Each cloud of rows lies close to a flat space through zero, with a little noise off it, and is much wider in some directions of that space than in others. After each cloud: how many dimensions does that space have?

[[ 16  28 -31  -3  13 -21   7  21]
 [ 12  17  -5  -8  10  -6   2  29]
 [ -4  19 -30  -9   7 -19 -11  16]
 [ -9  -4  -4  -2  -2  -3  -9  -3]
 [ 13  13   1  -3   7   0  10  17]
 [  1 -13  -9   7   3 -17  -6 -10]
 [-20   5   8 -12  -8  14 -13   5]
 [  3 -10  13   0   2   3  -3   3]
 [-32 -15  -8  -2 -11  -4 -27 -21]
 [-23  -1   1  -8  -9   6 -17  -4]
 [-23 -22  -4   3  -9  -6 -23 -23]
 [  9  30 -20  -5   5  -2  14  17]
 [-34 -21 -10  -6  -7 -14 -41 -12]
 [ 29  19   0  -1  13  -3  21  25]]

4

[[-13  -8 -11   1   1 -12   3 -13]
 [-17  -2  -2  10   3 -21  -6 -12]
 [-24 -13 -29   2  11 -23  22 -11]
 [ -2  -3 -43 -30 -10  -5   4 -22]
 [  1   8  17   9   3  -1  -5  11]
 [ -6  -6  -8  -5  -2 -14  15  -7]
 [ 27  10  19  -6  -8  35 -16  14]
 [ -6  -2  -7  -2   1 -10   6  -5]
 [  5   5   0  -2   2   7   0   8]
 [-11   0  15  17  13 -19  20  18]
 [  7  -4   3  -1  -1  12   4   2]
 [ 11 -10   8   6   4  27   9  11]
 [  2   9   6   0  -2   1 -13   4]
 [-28 -14 -15   8   2 -35   6 -25]]

5

[[ -1 -14  -3   0  -6  -4   3  -8]
 [  0  25   7  -3   7   6  -1  17]
 [ -8 -14  -1 -15 -10  11   5   1]
 [  0  -5  -3  -2  -2   1   0  -3]
 [ -2   6   1  -4   2   5   0   6]
 [  1   1  -1   7   2  -5  -4  -3]
 [ -5  -9   2 -13  -7  10   5   2]
 [  4  27   5   6  10  -2  -5  15]
 [ -7 -13   0 -14  -9   9   5   2]
 [ -5   0   5 -11  -4   9   4   5]
 [  2  -7  -2   1  -3  -1   3  -8]
 [ -2  22   8 -13   6  13   2  22]
 [  3  37   9  -3  12   6  -4  25]
 [  1  -5   0   0  -1  -1   1  -4]]

2

[[-43 -27 -22  21  -5  19  30  -9]
 [-24  -6 -20  30 -15  11  26 -17]
 [  3   4   1   1   3  -3   0  -1]
 [ 14  -5   6 -24  -9   3 -20   4]
 [  3  13  -3  18 -10  -5   9  -6]
 [ -4  -2   1   3   3   0   3  -1]
 [ -6 -15   7 -31  14   2 -15  10]
 [ 16   6  10 -18   7  -7 -15   6]
 [-14 -17   2 -12  12   6  -1   6]
 [ -2   0   1  -1   3  -1  -1   1]
 [  4  -7   8 -21  13  -2 -12   8]
 [ -2   3   5   3  10  -4   2   3]
 [ 15   6  -1  -4 -22   0 -10  -8]
 [  1   7   3   6   9  -5   2   2]]

3

[[-16   0  -7  -8  -6   3  23  -5]
 [-23  -8 -12  -6   7  14  27  -1]
 [  1  -3 -10  19  -8   5 -16   6]
 [-48  22   2 -14  -5   8  42  -8]
 [  4 -14  -5 -10  11   6  12  -1]
 [ -1   6   2   4  -4  -1  -5   0]
 [ -6  10   5 -10  -8  -8  18  -6]
 [-24 -13 -17   1   9  22  20   4]
 [ 14  -8  -7  -1  -7  -6   2  -3]
 [ 31  18  24  -7 -12 -30 -19  -6]
 [-17   4 -12   8 -11   8   7   0]
 [ 12   4   4   7  -7  -9 -15   0]
 [-11  11   6 -12  -2  -3  17  -7]
 [ -8   5   3  -8  -1  -2  12  -4]]

4

[[  7  20   1  -2  18  17  14   1]
 [-19  -7 -17  19 -36   7 -38   8]
 [-14 -22  20  21 -22 -42 -25  -2]
 [-26   4  11  34 -23 -17 -33 -11]
 [  2  42  -6  10  40  58   8 -53]
 [ -8  20 -29  -1   0  47 -13 -38]
 [-26 -19  -1   5 -40 -46 -12  42]
 [  5   5  -2   3  26  23  12  11]
 [-32  26 -22 -22 -13 -15  22  14]
 [  1  15 -13 -16  -2   9  12   2]
 [  8  11   6 -12  10  -5  21   8]
 [ 27   9 -21 -46  32  34  47  10]
 [-33   4 -17  13  -2  11 -13  -5]
 [  7  18 -18  -3   9  43  -3 -22]]

6

[[  8  -5   0   5  -9   1  11   5]
 [ -9   8 -30  12  23  -2 -28  10]
 [ -3   8  -9   4   8  -3 -11  11]
 [ 14  13 -54  36   6 -12 -36  52]
 [-17 -11  54 -35  -5  19  38 -55]
 [ 17   2  -6  12 -19  -8   3  29]
 [ 25 -20  30  -6 -30  16  39  -6]
 [  1  -9 -16   8   6   4  -6  -5]
 [ 17  -3  -3   6  -9   1   4  13]
 [ -6   3  35 -19 -21  -2  24 -10]
 [-21  30 -35   9  30 -20 -45  22]
 [ -4  34  49 -20 -56 -37  29  40]
 [ -3  21 -27  14   2 -22 -24  35]
 [ -5 -25  37 -24   1  27  31 -55]]

3

[[  4  11   5   3 -15   5  13   7]
 [ -2   8   2   1 -12   7  13   2]
 [ -7   8 -11  -3 -12  14  19  -9]
 [ -6   0  -1  -4   5   4   2 -11]
 [ 12  -6   9   5  15 -13 -19   6]
 [ 14   7  13   8  -3  -5   0  13]
 [ -4   3   9  -2  -5  -3   1   6]
 [ -4   6   8  -3   2   1   3  -4]
 [ -5 -10  -9  -2  -6  -3  -3   8]
 [  5   3  10   5 -15  -7   1  22]
 [ -5  -8 -13  -4   6   2  -3  -9]
 [-21 -23 -21 -12  18  -1 -16 -17]
 [ 19  28  43  10  -7  -8   7  17]
 [ -6  -6  -6  -2  -4   0  -1   3]]

4

[[ 21  -6 -27  -6   4   8  10  -2]
 [-10  -9  -6   8   3  -5   1   8]
 [ 17   9  28  18  11 -39  -5   9]
 [ -6  13   5   4   2  -1 -16  -8]
 [ -1  -1 -15   5   2   0   7  12]
 [ 16  -4 -17   7  11  -9   3   6]
 [ -8   2   8   6   0  -8  -5   2]
 [-15 -19   1  -9  -3  11  -7 -19]
 [ 29   3 -31   0  11   5   8   1]
 [ 51  16 -23 -27  -9  32  39   5]
 [ 14   5  -7 -20  -9  24  16  -6]
 [ -6 -15  46  -9  -8 -11  -1 -14]
 [ 30  28 -25  -6  -2  19  14  11]
 [ 21  33 -28  21  14 -13  -5  23]]

5
